The same things were measured in two ways. Each way mixes the same 9 hidden numbers, adds some noise and spreads widely along 6 directions of its own, which tell nothing about the thing.
In the rows, 128 means zero.
Some things both ways: the first way, then the second way.
[104 120 155 126 119 137 129  86 116 114 134 141 118 142  86  97 116 106
 176 133 132]
[ 64  81 158 139 152 154 157 119 121  49 140 134 124 161  68 135 154 147]

[128 136 123 102 139 138 137 124 107  83 124 133 146 147 117 134 138 132
 136 128 139]
[105  84 118 118 167 105  95 165 126 108 139 103 127 126 171 126 118 108]

[109 133 152 146 129 148 115  89 147 122 144 119 119 147  85 114 158 115
 129 124 126]
[146 127 126 128 142 145 105  80  81 154 118 151 140 126 119 101  80 120]

[111 147  93 147  95 127  99 114  87 141 111 116  69 149  96 109 132  86
 167 120 140]
[ 91  55 170 152 130 147 190  95 158  74 126 104 137 156 107 122 104 128]

[122 128 150 146 118 169 153  65 127 140 138 174 112 125  67 131 119 124
 158 113  85]
[146 128 116 139 123 141 112 112 125 142 147 101 136 121 156 115  86  98]

[116 144 125 140  72 149 140  90 127 112 103 154 130 121  96 163  81 111
 166 117 115]
[129 172  75 122 131 105  89 165 155 146 154 156 104 113 155 173 167 120]

[129 132 113 119 146 146 147 153 127 139 128 131 134 122 133  90 102 148
 124 171 107]
[101 141 103 158 165  95 160  86 132  75 174  64 145 161  97 128 111 133]

[117 136  89 110 128 132 111 147 167 175 119 118  90 144 120  75  97  81
 110 184 135]
[119 104 110 181 173 127 161 149 142 136  42 142  95 132 146 168  93 144]

[110 108 105 153 124 141 137 131 136 178 126 112 112 137 148 102 153  94
 125 168 106]
[150 150 133 160 132 120 158 128 133 138 103 130 118  90  96 158 107 180]

[122 108 118 135 116 120 109  76 122 130 177  88 136 155 161 158 152 112
 149 153 137]
[106  81 105 209 149 173  81 103 117 149 189 113 144 133 132 104 157  59]

[113 122 107 171 117 143 143 114 139 204  90 152 113 119 166 111  58  94
 125 179 107]
[124 141 113 188 110 114 199 100 164 123 141  66 118 194 106 108  68 139]

[126 147 135 136 125 154 114 141 127 150  82 133 140 152  86 142 133 119
 113 131 121]
[132 113 133 137 139 106 148 135 123 149  97 130  98 141 131 127  61 165]

[114 155 130 133 121 147 140 105 115  94 118 121 126 141  97 159 159 138
 139 102 114]
[149 162 130 137  65 112  74 164 176 173 135 102 102  97 181 178 108 151]

[110 105 131 118 155 122 156 112 141 153 138 131 141 130 135 113 140 113
 131 152 108]
[ 99  77 164 144 116 130 166 139 146  80 122 108 129 162 101 106 129 157]

[124 135 110 136 102 157 110 142 130  95 119 109 122 149 128 153 139 120
 122 134 149]
[143 155 131 146 150  82 105 110 107  95 163 144 132 111 152 148 135 142]

[117 107 173 126 159 140 155  69 131 165 137 142 177 127 106 118 140 148
 138 152  71]
[119 146 140 132 170 122 181 117 104  74  80 150 160 124  54 122 141 158]

[118 130 161 101 152 129 130 114 120 121  91 138 158 153  63 135 162 153
 137 110 111]
[122 107 165 105  74 135 135 106 147 130 170 148 125 165 137  93 100 105]

[149 168 107  87 120 160 142 170 140 139 145 146  97 122  18  95  94 164
 122 128  65]
[104 121  82 130 159 114 101 102 138 124 139  79 114 141 176 159 101  93]

[120 154 140 123 131 146 136 135 136 142 107  99 143 135 101 152 134 168
 137 138  87]
[113 149  75 108 147 137  89 111 124  93 157 129 108 110 148 185 188 112]

[111 120 116 162 122 135 138  77 149 172 139 122 120 119 150 110 122 109
 123 163  97]
[ 94 122  85 156 157 161 119  80 105  82 194 104 127 179 116 114 140  82]

[113 106 119 124 152 126 139  78 154 143 140 119 132 137 161 109 144 123
 114 169 122]
[161 198 147 158  95 126 117 122 135 113 124 156 155 114 145 142 138 107]

[133 111 126 136 150 161 139 176 111 147 110 138 144 140 137 110 122 136
 114 160 117]
[117 102 118 151 149 109 132 133 126 158 157  56 110 130 114 114  52 153]

[116 143 115 139 106 153 156 103 140 142 113 147 132 113 141 129  85 105
 137 154 104]
[128 198  55 152 158  99  94 189 151 134 119 121 103 100 144 199 159 143]

[110 128 150 139 145 155 141  97 160 143  99 128 149 130 124 103 138 130
 112 166 109]
[170 252 116 140 112 102 141  95 106 110 148 156 134 129 104 144 116 143]

[132 122  78 103 155 138 130 180 145 189 110 139 132 147 140  69 104  73
  79 192 133]
[135 180 140 176 114 105 165 168 130 120 134 108 133 163 109  88 107 120]

[112  88  89 101 135 105 170  97 135 173 141 134 130 113 144  79 133 101
 139 177  97]
[137 151 142 150  94 122 176 144 185 123 140 138 148 127 113 123 139 111]

Other things, the second way, with their names:
J998: [132 110 133 121 173 131 153 105 115  83  74 163 150  93 130 150 148 119]
J929: [126 126 119 156 172 104 107 173 131 119  73 175 111  78 140 196 161 169]
J711: [109 131 138 126 121 160  68 170 113 128 130 147  99 102 162 158 168  93]
J307: [112  67 146 118 144 126 131 140 136 134 142 144 113 104 118 133 120 149]
J187: [140 117  80  78 123 116  82  95 161 158 188 114 130  85 175 156 129  98]
J785: [131 126 129 166  93 168 135 112 163 149  97 144 135  95  78 161 173 163]
J596: [119  98 150 117 130 104 163 125 118 116 101 117 117 158 124  94 105 144]
J770: [120 168 103 121 109 149 106 143 122 128 164 160  68 136 140 166 153 124]
J796: [145 138 143 138 103 105 143 164 146 171 106  96 130 134 134  91  73 127]
J337: [102 112 128 144 177  88 182 142 141 109 113 128  96 143 109 154  76 169]
J964: [ 79  86 142 105 132 157  95 198 107 101  85 114 110 131 102 124 160 156]
J988: [105  82 101 156 176 120 109 137 105 148 208  89 122 144 123  80  93  96]
J897: [116 176 129 186 141 135 131  32 118  82 159 160 156 139  72 166 153 136]
J914: [121 137 113 175 132 110 114 168 136 175 174 113 100 143 131 114  99 118]
J407: [132 163 122 181 125 123 119 139 152 119 105  98 118  87 125 195 147 166]
J517: [ 97 115 133 130 126 120 132 126 123 109 176 126 124 185 114  86 119 108]
J22: [136 111 175 129 107 102 183  85 145  80 138 100 143 141 142 111  98 128]
J690: [150 159 142 164  90 149  90 164 127 142 169 155 112 101 132 142 146 135]
J88: [120 144 141 160 127 126  95 107 123 121 191 136 158 135 119 113 124  96]
J967: [113 127 119  92 123 137  85 132 133 126  91 122 130 124 185 144 140  71]
J217: [120 117 102 126 159 160 116 160 111 127 100 141 110 109 148 140 147  91]
J890: [138 149 122 163 141 127 106 152 114 156 128 161 129 122 137 115 124  98]
J912: [139 129 118 162 113 113 112 156 146 149 115  63 106 127 184 141  77 133]
J546: [133 108 124 133 134 151 105 161 127 131 144 150 118  87 136 142 151 125]
J101: [127 103  77  96 218  95 144 124  92 117  70  80 121  95 135 140  83 153]
J140: [ 89  81 124 121 160 134 161 113 113 126 172 103 100 164  93  98  72 124]
J10: [126 133 125 146 144 118 125 136 117 170 109 115 119 118 112 120  96 132]
J974: [146 186  83 125 151 119 110 133 112 136 140 166 107 120 167 148 144  78]
J706: [108 130  98 159 148 130 108 108 128 130 196  79 105 143 141 145  90 105]
J99: [120  96 150 170 140 107 160 143 136 131 133 122 119 153 112 104  72 155]
J667: [175 193 105 112  74 122  82 131 157 197 144 163 126  80 153 155 142 119]
J257: [122  93 158 127 118 126 172  82 134  90  97 114 148 148 124 105 124 125]

Some of these things the first way, each followed by its name:
[122 132 125 117 137 138 134 131 111 124 105 136 151 145 137 119 125 118
 127 148 133]
J796
[105 134 113 162  75 131 128  63 119 106 149 109 112 117 134 149 126 114
 177 124 113]
J257
[117 160  83 119 106 110 107 127 119  88 141  91 103 125 138 104 115 139
 136 151 141]
J967
[109 125 146 139 146 131 153 100 126 139 160 128 152 132 112 119 150 113
 134 130  96]
J964
[129 120 119 122 133 147 137 121 137 193 125 138 130 133 103 113 113 119
 128 163  86]
J217
[110 126 126 158 113 142 137 110 144 182  79 113 152 126 145 146 136 124
 116 158  92]
J770
[130 133 134 107 129 154 131 141 118 140  76 152 148 142  83 109 114 133
 132 148 112]
J337
[122 132 103 121 113 134 134 101 152 150 110 106 151 121 144 125 142 128
 111 168 102]
J974
[135 121 114 121 118 144 124 125 118 136 106 136 161 145 127 146 139 108
 120 147 125]
J914
[122 147 113 142 107 171 132 133 126 112 117 152  93 138 120 124  80 101
 145 141 137]
J912
[123 129 126 149  92 146 139 106 130 133 128 133 149 119 117 147 113 125
 140 134  97]
J596
[118 116 115 144  90 149 154 137 117 118 122 152 106 102 101 143  83 158
 169 125  93]
J187
[127 121 111 133 110 134 109 103 109 117 146 134 116 146 103 124 138 113
 131 122 132]
J88
[100 103 155 194 129 116 119  72 114 185 120  91 157 145 201 186 110 132
 164 161 111]
J785
[112 141 135 123 127 146  96 159  86 113  63 116 137 167 117 107 134 116
 146 145 160]
J140
[127 106 119 124 139 123 123  93 134 155 129 113 169 142 156 139 158 116
 105 163 122]
J890
